All groups share one centre, and each spreads out both ways along 10 directions, with some noise.
(in the rows, 128 means zero)
Known rows, each followed by its group:
[125 116 132 126 125  96 172 131 167 143 123 163 131 122 182 114  85 140
 120] => Z_962
[184 131 110 147 103 130 162 135 152  82 100 117  89  88 182 145 137 132
 146] => Z_794
[ 74 138 105 123 114 181 193 168 133 108 100 116 122 121 119 134 122  92
 152] => Z_474
[140 117 127 119 124 128 166 157 179 149 113 122 143 122 166 130 102 117
 166] => Z_77
[117 119 141 120 123 142  93 140 110 148 142 148  99  96 140 117 134 114
  91] => Z_474
[ 62 104 135 114 150 140 172 147 117 142 171 147 122 118  97 129  64 109
 135] => Z_461
[141 128 137 127 110 119 123 134 129 130 153 142 134 122 110 143 121 132
 118] => Z_461
[ 85 118 102 128 124 147 163 150  84 175 127 129 115 141  77 122 157 115
  95] => Z_616
[159 132 143 119 126 134 136 139 143 148  96 112 113  97 142 126 131 115
 107] => Z_821
[142 111  99 110 136 160 145 119 105 149  92 122 149 116 124 152 119  79
 119] => Z_474
[122 110 158 113 124 116 117  98 114 135  75 142 121 101 144  73 142 115
  85] => Z_474
[154 123 101 142 114 112 130 124 131  89 124 134 135 150 170 149 113 148
  78] => Z_616
[117 118 110 128 127 138 157 148 116 160 113 128 114 130 127 128 136 119
 110] => Z_461
[131 137 138 114 135 146 150 119 122 122  98 128 156 120 126 119 125 125
 115] => Z_77
[171 174 145 120 135 147 170 146 158 132 117 113 144 116 148 135 116 159
 103] => Z_794
[139 140 131 134  82 141 170 163 149 110 149 175 131  94 156 152 101 138
  80] => Z_77
[142 118 160 125 133 119 147 152 118 173 197 149 105  88  78 167  80 138
  79] => Z_821
[121  99 113 151 151 141 165 130  90 133 185 194 101  74 162 142 100 161
 133] => Z_991
[154 130 128 128 128 138 140 115 132 117 134 153 149 100 145 148 109 130
 150] => Z_616
[156 142 168 109 164 119 110  88 119 147 127 144 121  96 123 138  82 127
  49] => Z_821
[145 129 153  96 112 180 146 125 113 102 103 162 152  59 161 102 110 114
  95] => Z_821
[ 98 106 136 131 147 139  92 128 106 141 148 127 141 135 113 105 154 135
 167] => Z_461
[149 122 131 117 111 132 130 126 156 107 121 145 166 114 169 126 110 127
 155] => Z_616
[151 107 145 107 154 165 120 139 127 167 109 100 107  68 120 148 114  79
 155] => Z_77
[154 115  82 109 123 164 124 136 112 154 142 145 192 141 161 138 133 123
 137] => Z_474
[ 93 146 162 111 161 163 138 126 122 132 132 130 141 107 102 120 102 120
 133] => Z_794
[159  93 119 111 148 178 137 130 106 137 116  86 187 109  84 171 121  97
 200] => Z_794
[151 160 126 129 137 183 181 146 150 101 115 118 152  93 128 176 102 122
 165] => Z_616
[199  90 137 139  89  67 124 103 142 131 157 178 103  75 148 151  98 120
 130] => Z_821
[118  73 137 123 172 104 158  97 110 150 153 148 142 110 105 138  72 131
 169] => Z_991
[128 114 162 110 110 102 151 132 142 146 113 119 133 125  92 106 117 115
 105] => Z_461
[116 145 154 118 129 131 193 158 167 163  98 128 120 107 126 118 109 120
 113] => Z_616
[158 146 110 154  97 126 186 195 172 141 164 111  88 116 120 184 121 136
 150] => Z_821
[124 139 107 143  98 123 135 132 127 111 144 173 103 121 155 149 122 129
  93] => Z_991
[104 125 114 125 109 122 147 134 133 130 117 132 130 147 114 128 124 104
 123] => Z_991
[144 110 144 118 142 132 199 117 170 105  74 109 162 104 134 141  78 108
 189] => Z_616
[159 140 126 120 128 139 131 124 141 133 101 125 157 123 155 137 124 126
 119] => Z_77
[185 130 126 124 105 129 141 108 114 106 132 154 120  83 139 144 117 123
 105] => Z_821
[ 73 116  71 139 181 197 148 128  48 211 125 151 149 133 103 136 182 118
 155] => Z_962
[133 145 146 115 109 116 132 118 145 117 127 143 105 107 136 119 108 113
 107] => Z_962
[118 120 112 145 151 116 131 147 135 182 110 121  89 137 163 116 148 139
 110] => Z_461
[164  89  97 139 163 127  86  96 116  32 180 111 163 150 185 175  59 164
 160] => Z_616
[149 129 111 136 113 137 136 128 130 116 150 140 138 115 114 165 122 119
 154] => Z_962
[122 136 109 133 120 145 148 102 141 100 112 199 138  92 212 125 106 114
 147] => Z_962
[182 146 180 107 149 129 177 145 190 153  89  96 161  97 144 117  99 144
 148] => Z_991
[186 155 142 120 154 160 139 126 145 123 125 122 141  87 161 152 106 145
 135] => Z_474
[129  95 107 106 104 167 120 167 133 120 134  94 141 121 112 171 104  69
 152] => Z_991
[171 111 105 132  73 111 172 119 133 117  84 132 135 113 116 144 144  91
 142] => Z_461
[162 123 142 122 123 103 181 129 179 142 108 104 171 134  95 146 110 125
 203] => Z_991
[136 130 158 114 131 123 141 133 151 131 103 114 125 108 125 124 107 116
 125] => Z_962
[124 110 149 105 137 149 142 110 101 122 113 132 153 102 114  95 120 125
 129] => Z_77
[152 132 129 129 109 130 124 141 129 125 133 122 127 124 117 151 130 124
 103] => Z_962
[108 135 147 118 121 127 169 171 155 139 153 112 145 141  88 128 107 146
 138] => Z_461
[146 154 118 139 100 106 163 137 152 137 143 184 159 145 176 123 125 175
  77] => Z_616
[ 53 125 156 124 211 154 135 147 150 168  85 113  71 101 205  81  99 124
 130] => Z_461
[113  73 144 127 172 100 121  96 127 157 131 141 115 101 128 124  93 108
 188] => Z_461
[164 115 133 122 126 114 139 140 162 130 152 130 190 137 134 161  87 142
 162] => Z_794
[189 110  97 139 170 120 164 112 134 180 124 135 134 110 160 184  91 130
 141] => Z_461
[144 129 192 124 156 124 128 132 179 117 137 135 110  63 179 109  80 151
 172] => Z_474
[137 166 154 122 180 145 151 136 149 186 125 126 148 120 128 135 113 154
 117] => Z_962
[ 90  87  91 140 132 125 134 117  80 175 128 168 117 129 128 122 150 109
 123] => Z_962
[177 127  77 139 155 150 166 126 116 173  96 127 101 100 160 186 116 104
 107] => Z_461
[136 106 101 127 114 170 128 148 114 102 117 111 148 119 131 146 142 110
 163] => Z_794
[116 149 109 136  97 166 117 161 120 127 109 137  82 107 155 137 159 100
  69] => Z_821
[194 158 118 148 114 138 123 151 128 123 159 119 102 106 131 187 136 150
  89] => Z_794
[166 112 132 132 142 115 102 132 134 162 192 159 108  97 173 142 101 152
 138] => Z_474
[129 149 131 137 126 112 162 115 146 120 122 161 144 130 145 125 112 149
 120] => Z_991
[117 108 123 120  98 146 155 156 125 135 135 152 123 103 151 113 122 117
 115] => Z_77
[143 112 106 119  99 141 127 147 130 126 138 128 145 129 133 149 123 108
 125] => Z_991
[126 160 147 127 138 170 135 160 136 118 129 110 108 102 130 147 117 127
 100] => Z_794
[129 123  80 133  75 159 128 136 130  72 130 162 160 125 176 138 140 110
 159] => Z_616
[170 138 109 126 154 171 155 134 106 138 123 105 125  97 108 180 116 118
 135] => Z_474
[137 135 125 126 135 129 136 126 150 133  98 120 121 119 145 145 119 106
 129] => Z_77
[141 130 130 119  98 113 137 142 151 149 100 110 121 131 111 127 138  92
 113] => Z_991
[158 119 152 122 151 123  87  94 123 148 118 137 121  91 121 159 103  98
 108] => Z_821
[130 138 108 134 126 171 143 141 126 105 142 132 125 101 131 174 118 113
 165] => Z_461
[111 101 105 132  72 127 191 172 126 117 204 185 150 124 129 128 110 153
 148] => Z_77
[136  89 177 106  88 144 160 179 161 155 124 179  98  25 185 116  76  97
  82] => Z_77
[ 95  99 133 125 146 135 141 121 104 135 136 126 127 119  91 118 122 117
 171] => Z_794
[ 95 106 127 131 113 133 145 131 107 126 133 154  66  87 116 131 112  87
 109] => Z_821
[106 133 102 142 104 103 137 109 103 116 132 159 120 160 115 125 140 134
  78] => Z_77
[154 136 122 135 128 117 145 151 153 148 163 151 123 123 181 125 111 164
 111] => Z_474
[127 140 110 147  91 104 161 120 160  93 104 175 141 132 173 148 108 121
 105] => Z_77
[121 126  93 134 110 128 118  97 107  88 140 174 159 147 137 154 115 115
 118] => Z_991
[111 159 111 120 122 151 158 128 110 160 130 164 138 125 108 135 128 108
  81] => Z_794
[ 81 140 169 126 147 125 120 149 149 142 167 142  89 106 111 148  75 115
  97] => Z_794
[ 72  77 152 114 127 103  85  95 101 139 117 167  97 107 130  84 118  84
 102] => Z_794
[147 171 173 129 111 120 125 124 191  78 122 126 131 109 134 141 106 125
 174] => Z_962
[ 87 131 122 128 143 148 160 139 118 129 184 158 155 133  94 165  76 132
 134] => Z_821
[136 143 100 128  96 178 148 165 139 102 129 125 126 102 131 172 132  98
 153] => Z_991
[129 124 139 114 156 151 161 148 130 159 123  96 128 112  99 138 111 116
 137] => Z_474
[118 121 186 109 199 112 153 137 151 165 115  83  90 111 122 115  59 143
  75] => Z_616
[180 136 118 124 112 132 155 106 138 109  95 135 179 122 136 153 120 128
 123] => Z_474
[131 157 139 122 103 175 147 167 155  86  99  93 142 118 127 138 134 117
 135] => Z_962
[123 114  83 124 122 145 171 137 117 141 115 138 141 137 134 132 127 112
 133] => Z_474
[190 131 148 147 201 106 177  87 134 125 140 122 126  89 106 211  39 160
 136] => Z_616
[123 101  93 147 135 108 146 110 111 167 162 191 135 129 144 153 114 132
 152] => Z_962
[139 140 135 114 138 135 184 139 127 143 143 123 153 130 102 131  99 149
 105] => Z_821
[157 110 110 134  91 147 128 145 126  94 121 115 142 118 119 168 137 109
 138] => Z_962
[169 120 134 142 105  94 163 128 175 143  97 158 159 112 144 190  86 115
 105] => Z_77
[153 127 136 123 120 127 166 154 156 151 121 122 141 114 143 123 120 140
 133] => Z_991
[150 108 132 116 139 137 125 114 113 140 111 114 155 119 121 120 133 129
 139] => Z_794
[148 142 164 121 146 148 161 147 147 172 128 112  95  63  74 180  99  94
 146] => Z_616
[164  94 144 120 160 110 153 124 136 181 121  82 129 116  71 153 111 112
 174] => Z_821

New rows. What belongs after each?
[176 168 137 141 101  93 127 136 191 112 151 131 112 126 119 199  82 115
 111] => Z_991
[109 118 117 133  92 122 173 170 142 155 121 139  86 112 140 106 150 118
 127] => Z_991
[124 141 149 106 153 134 143 121 165 110 107 110 131 116 176  87 106 129
 171] => Z_77
[177 125 159 125 124 113 164 144 176 155 116 111 119  83 126 145 109 120
 165] => Z_991
[121 136 151 118 154 147 137 139 150 119 130 122 119 106 157 123  89 132
 120] => Z_616
[120 111 135 137  91 115 181 157 139 137 143 172 119  95 121 156  90 119
  89] => Z_77
[102 156 148 124 164 107 137 101 139 180 144 160 145 145 114 103 129 146
 167] => Z_962
[177 119 136 124 138  85 131 120 149 190  98 123 156 152 158 104 140 160
  92] => Z_461
[152 119 130 132 124  98 112  89 106 136 121 149  82 102 127 138 116 105
  81] => Z_821
[117 175 121 121 164 181 150 143 112 120 144 109 160 145  94 173  99 141
  81] => Z_991
[107 142 160 115 107  96 197 147 193 101 121 159 166 145 193  66  80 182
 109] => Z_77
[110 165 113 117 105 214 132 185 151  94 120 127 169 115 160 169 110 101
 107] => Z_794
[106 115 164 128 182 113  58 126 176 183 141 140 224 168 135 174  80 131
 153] => Z_821
[108 144 136 124 127 137 174 143 147 136 101 131 107 109 136 111 123 126
 122] => Z_991
[136 102 115 153 132  46 104 111 173 165 109 119 101 168 145 153 122 110
 160] => Z_821
[122 139  89 141  74 137 158 152 138 126  89 164 152 145 167 141 151 114
  68] => Z_77
[122 123 131 130 108 112 132 104 123 128  94 164 106 107 149 107 139 106
 107] => Z_991
[121 224 128 150 108 108 148 102 143 119  81 135  99 153  81 145 163 117
  67] => Z_991
[ 96 126 136 114 117 148 185 154 120 131 127 142 102  98 127 104 106 121
  91] => Z_821
[136  63  95 143  71 104 157 136 127 149 125 190 150 105 141 164 117  87
 145] => Z_77
[143 122 151 124 162 113 120 137 133 150 162 111 106 116 121 150  85 144
  98] => Z_616
[178  96  74 153  53  82 157 159 165 112 103 140 102 144 217 123 152 142
  99] => Z_794
[ 80 136 110 109 153 195 140 145  97 135 112 116 204 160 106 126 139 122
 139] => Z_821
[156 134 148 136 163 103 169 117 115 168 138 104  83 108  77 124 130 152
 130] => Z_794
[121 139 144 110 142 138 146 119 129 138 132 117 129 115  81 124 117 109
 161] => Z_962
[148 176 100 145 143 123 104 106 109 112 158 112 101 163 101 164 145 148
 104] => Z_77
[122 125 125 124 123 118 159 150 168 112 155 142 151 142 159 149  72 138
 124] => Z_991
[150 129 102 122 130 138 184 121 111 124 123 110 132 124  92 143 125 126
 146] => Z_821
[ 88  53 120 123 124 156  99 143 102  96 117  95 121 111 121 122 130  84
 191] => Z_794
[156 113 129 131 116 111 141 124 140 141 134 142 132 114 126 143 119 124
 143] => Z_991
[159 107  86 121  37 143  82 155 138 101 121 128 140 129 146 148 173  67
 150] => Z_616
[108 154  70 146 108 139 173 144 151  96 119 125 137 171 147 148 138 128
 163] => Z_821
[174  72 106 123 107 126 115 144 114 131 101  85 165 146 148 116 162 138
 138] => Z_794
[156 141 121 133 131 125 153 144 132 151 149 114 117 129 103 158 119 138
 103] => Z_821
[113 111  82 133  82  97 148 122 112 133 171 184 131 155 125 121 135 125
 126] => Z_962
[109 114 138 124 128 123 157 112 125 141  91 152 106  94 133 111 119  99
 117] => Z_616
[141 111 134 124 175 125 141 106 102 135 114 103 129 124 111 141  92 141
  95] => Z_616
[ 75  87 141 100 183 117 143  86 108 124 117 143 191 158 129 102  56 130
 117] => Z_991
[140 133 151 114 124 142 158 119 145 144  93 148 141  80 132 126 117 101
 145] => Z_616
[130  97  96 141  84  91 131 152 148 123 159 131 109 148 131 157 110 117
 139] => Z_616
[174 153 141 114 109 141 116 139 160 132 101 108 137 114 138 147 122 101
  95] => Z_991
[ 99 117 141 128 128 124 156 179 171 144 146 120 118 125 129 153  77 117
 127] => Z_794
[108 112 135 121 127 143 155 132  91 137 142 134 113 103  80 129 117 116
 114] => Z_77
[121 126 136 102 116 127 147 118 118 131 132 124 112 117  92 108 116  98
 123] => Z_962
[132 138 111 104  99 167 156 132 113 100 119 128 142 115 124 122 126 101
 120] => Z_962
[162 103 134 124 144  87 130 109 135 166 156 155 177 149 146 127  96 157
 123] => Z_461
[152 117 146 123 112 117 166 130 133 132 137 142  84  77 128 129  97 115
 110] => Z_821
[131 119 122 127 113 134 172 144 132 139 114 139 162 126 117 145 116 125
 122] => Z_77
[113 122 101 140 102 105 149  93 108 128 149 202 112 110 124 140 118 103
 128] => Z_794
[147 143 110 129 117 219  98 134  86  89 151 156 146  59 121 203 125  88
 143] => Z_821
[172 121 118 121  64 114 209 146 153 124  97 110 139 118  71 155 130  96
 146] => Z_461
[159 144 117 145 124 106 156 163 171 117 174 111 129 152 139 182  81 162
 113] => Z_616
[176 100 153 131 126  87  86  85 145 108 166 170 168 106 147 164  74 135
 165] => Z_794
[154 149 123 124 114 110 160 136 144 159 143 150 166 152 136 130 123 160
  85] => Z_794
[186 105 111 142 120 105 111  84 114 118 141 170 109  87 150 171 105 112
 135] => Z_474
[127  90 149 114 211 127  99 123  94 152 179  77 127 137  98 136  73 156
 117] => Z_616
[146  77 158 104 178 109 156 103 156 166 117 119 138  92 138 130  61 101
 192] => Z_474
[138 124 166 114 143 131 134 134 166 131 124 137 138  92 160 114  89 134
 149] => Z_474
[130 114 122 118 137 133 145 117 138 114 131 134 166 129 122 155  85 115
 154] => Z_991
[144 142 147 130 120 117 128 135 135 138 131 138 115 116 131 123 128 141
  81] => Z_474
[ 97  79  87 126 111 121 166 126 137 129 136 167 129 123 165 130  94  89
 191] => Z_474
[125 108 147 107  74 105 130 109 127  76 194 192 178 112  93 143  65 114
 138] => Z_461
[145 149 109 129 118 148 179 160 128 133 153 121 151 144 111 151 121 152
 121] => Z_821
[128 100 139 125 150 149 181 153 142 144 141 114 117  78 118 148  86 116
 188] => Z_991
[134 129 136 109 130 140 147 120 125 129 126 157 141 102 144 136  86 111
  82] => Z_461
[ 96 117 135 132 118 128 116 151 124 134 125 129  64 106 136 124 123 106
  77] => Z_794
[149  92 153 105  62  66 158 108 123 137 140 161 151 128  67 116  98 104
  75] => Z_461
[146 119 131 136 146  89 182 144 191 160  86  65 103 139 120 142 111 115
 193] => Z_821
[181 122 109 135  62  97 150 132 122 143 133 136 141 138  82 152 155 119
  95] => Z_461
[131 107  96 109 132 127 203 146 132 184 104  96 194 182  88 138 111 121
 130] => Z_474
[182  98 141 130  90 106 143 130 157 123 128 157 115  71 164 146 108 115
 153] => Z_821
[132 154 114 124 178 153 120 127 100 159 125  66 112 150  68 152 144 118
 131] => Z_77
[184 136 155 127 127  66 192  70 195 114 100 190 130  77 189 126  59 129
 173] => Z_794
[131 106 105 127 104 150 137 152 141  97 122 127 150 125 155 150 120 109
 159] => Z_794
[119 142 114 124 120 131 137 120 139 102 127 135 163 151 122 155  95 117
 119] => Z_991
[135 154 119 143 129 174 102 143 101 100 195 137 135 114  90 193 124 136
 144] => Z_794
[ 93  96 120 134 136 118 185 145  98 184 136 140 113 128 100  98 141 142
 131] => Z_991
[178 101  90 121  71 127 114 153 119 160 139 113 153 142 104 151 169 101
 133] => Z_991
[115 146 116 120 118 147 161 142 128 127 127 168  94 100 168 143  83 108
  41] => Z_461
[128  96 142 131 148  70 201 113 167 140 154 128 134 131 100 143  55 135
 193] => Z_821
[102 128 116 126 148 108 129  73 123  85 139 155 175 163 105 167  63 114
 138] => Z_991
[124 118 169 114 136 109 121 165 166 165 138 111 154 148 137 124  91 148
  81] => Z_794
[137 110 113 143 116 121 151  98 118 105 132 159  85  83 126 148 117 102
 172] => Z_794
[127 118 154 119 125  97 161 127 161 150  93 142 132 119 147 111  96 126
  90] => Z_77
[137 125 161 116 147 136 118 128 144 128 130 125 132  97 128 145  86 115
 128] => Z_794
[170 167 154  94 158 158 155 123 135 156 128 115 152 106 113 128 101 129
  98] => Z_962
[104 167 133 117 119 176 138 195 161 124 163 124 125 122 157 127 112 143
 116] => Z_616
[122  96 144 136 122  73 124  95 154 133 116 168 134 120 153 112 110 120
 169] => Z_962
[126 176 103 138 133 157 136 107  91 104 136 160 166 153 124 152 135 157
  68] => Z_991
[142 126  77 128 104 176 112 164 111 136 192 153 167 133 136 174 137 124
 154] => Z_474
[163 128 132 121 117 178 164 173 138 138 153 129 151  78 123 173 103 122
 144] => Z_77
[149  96 112 126 118 129 126 129 129 132 150 116 141 118  89 182 102  95
 170] => Z_991
[ 85 164 131 119 149 139 192 188 146 201 135 107 140 176 108  95 138 168
  81] => Z_962
[160 179 169 121 177 138 154 101 109 148 131 117 109  96  84 115 134 165
 110] => Z_794
[132 126 101 123 115 152 153 102  97 106 113 156 172 124 131 109 155 131
 162] => Z_794
[115 124 117  93 107 161 123 153 150 107  93  91 170 149 131 136 110  77
 114] => Z_991
[166 110 136 135 129 101 133 100 135 136 123 146 141 104 112 172  99 112
 128] => Z_77
[180 125 137 120 122 121 129 122 138 145 119 113 185 137 116 133 145 147
 150] => Z_461
[161 143 144 121 106 166 160 167 133 121 189 172 155  72 129 172  83 146
 106] => Z_821
[140 130 174 100  96 105 154 116 173 110  82 149 148 105 164  86  95 118
  92] => Z_461
[181 143  77 168  93 108 120 125 153 125 127 162 122 129 150 232 124 103
 119] => Z_77
[140  97 110 129  95  91 153 170 168 139 152 100 135 164 114 154 106 125
 150] => Z_616
[140 103  93 141  63 140 139 150 143 106 138 132  95  87  93 204 129  44
 210] => Z_616
[141 101 107 135  91 119 144 123 107 125 138 158  90  95 126 136 134 103
 124] => Z_821
[138  92 120 129 156 139 143 122 107 171 123 133 122  96 112 161 107 108
 135] => Z_962
[132 133 126 122  91 150 173 161 134 118 136 155 129  99 154 118 119 132
 106] => Z_821
[152 159 125 128 128 157 187 165 155 146  86  93  90  94 124 163 119 105
  98] => Z_461
[133 115 131 112 116 186 141 153 135 123 133 144 213 105 135 147 115 122
 180] => Z_821
[112 114 125 131 117 108 125 140 142 137 154 146  65 106 154 123 112 109
 135] => Z_77
[ 99 103 146 115 153 198 131 183 132 116 119  55 111  86  94 172  97  79
 178] => Z_794
[119 159 138 120 153 157 150 144 141 132 131 120 143 129 121 154  95 132
 103] => Z_821
[109 175  82 144  75 176 163 172 126  89 121 159 121 127 158 155 150 122
  72] => Z_77
[139 103 117 128  95 111 136 132 153 113 125 143 137 124 149 131 113 107
 157] => Z_616
[132  80 125 121 127  78 132  89 132 126 142 161 177 150 126 133  79 120
 160] => Z_991
[152 132 143 135 130 135 119 139 136 131 133 108 127 110 102 156 134 126
 160] => Z_461
[158 146 135 111 133 150 137 116 140 138 117 151 179 108 135 154  99 117
 113] => Z_794
[157 148 114 121  76 140 127 162 160 119 114 127 132 125 159 143 135 110
  91] => Z_991
[130 101 144  74 110 128 176 125 121 132 103  97 139 123  88  86  99  94
 111] => Z_962
[161 122 111 146  66  90 163 137 150 120 129 144 111 122 117 153 139 113
 130] => Z_461
[113  95  80 141 162 125 189 143 123 192 116 123 108 138 140 146 117 121
 150] => Z_461
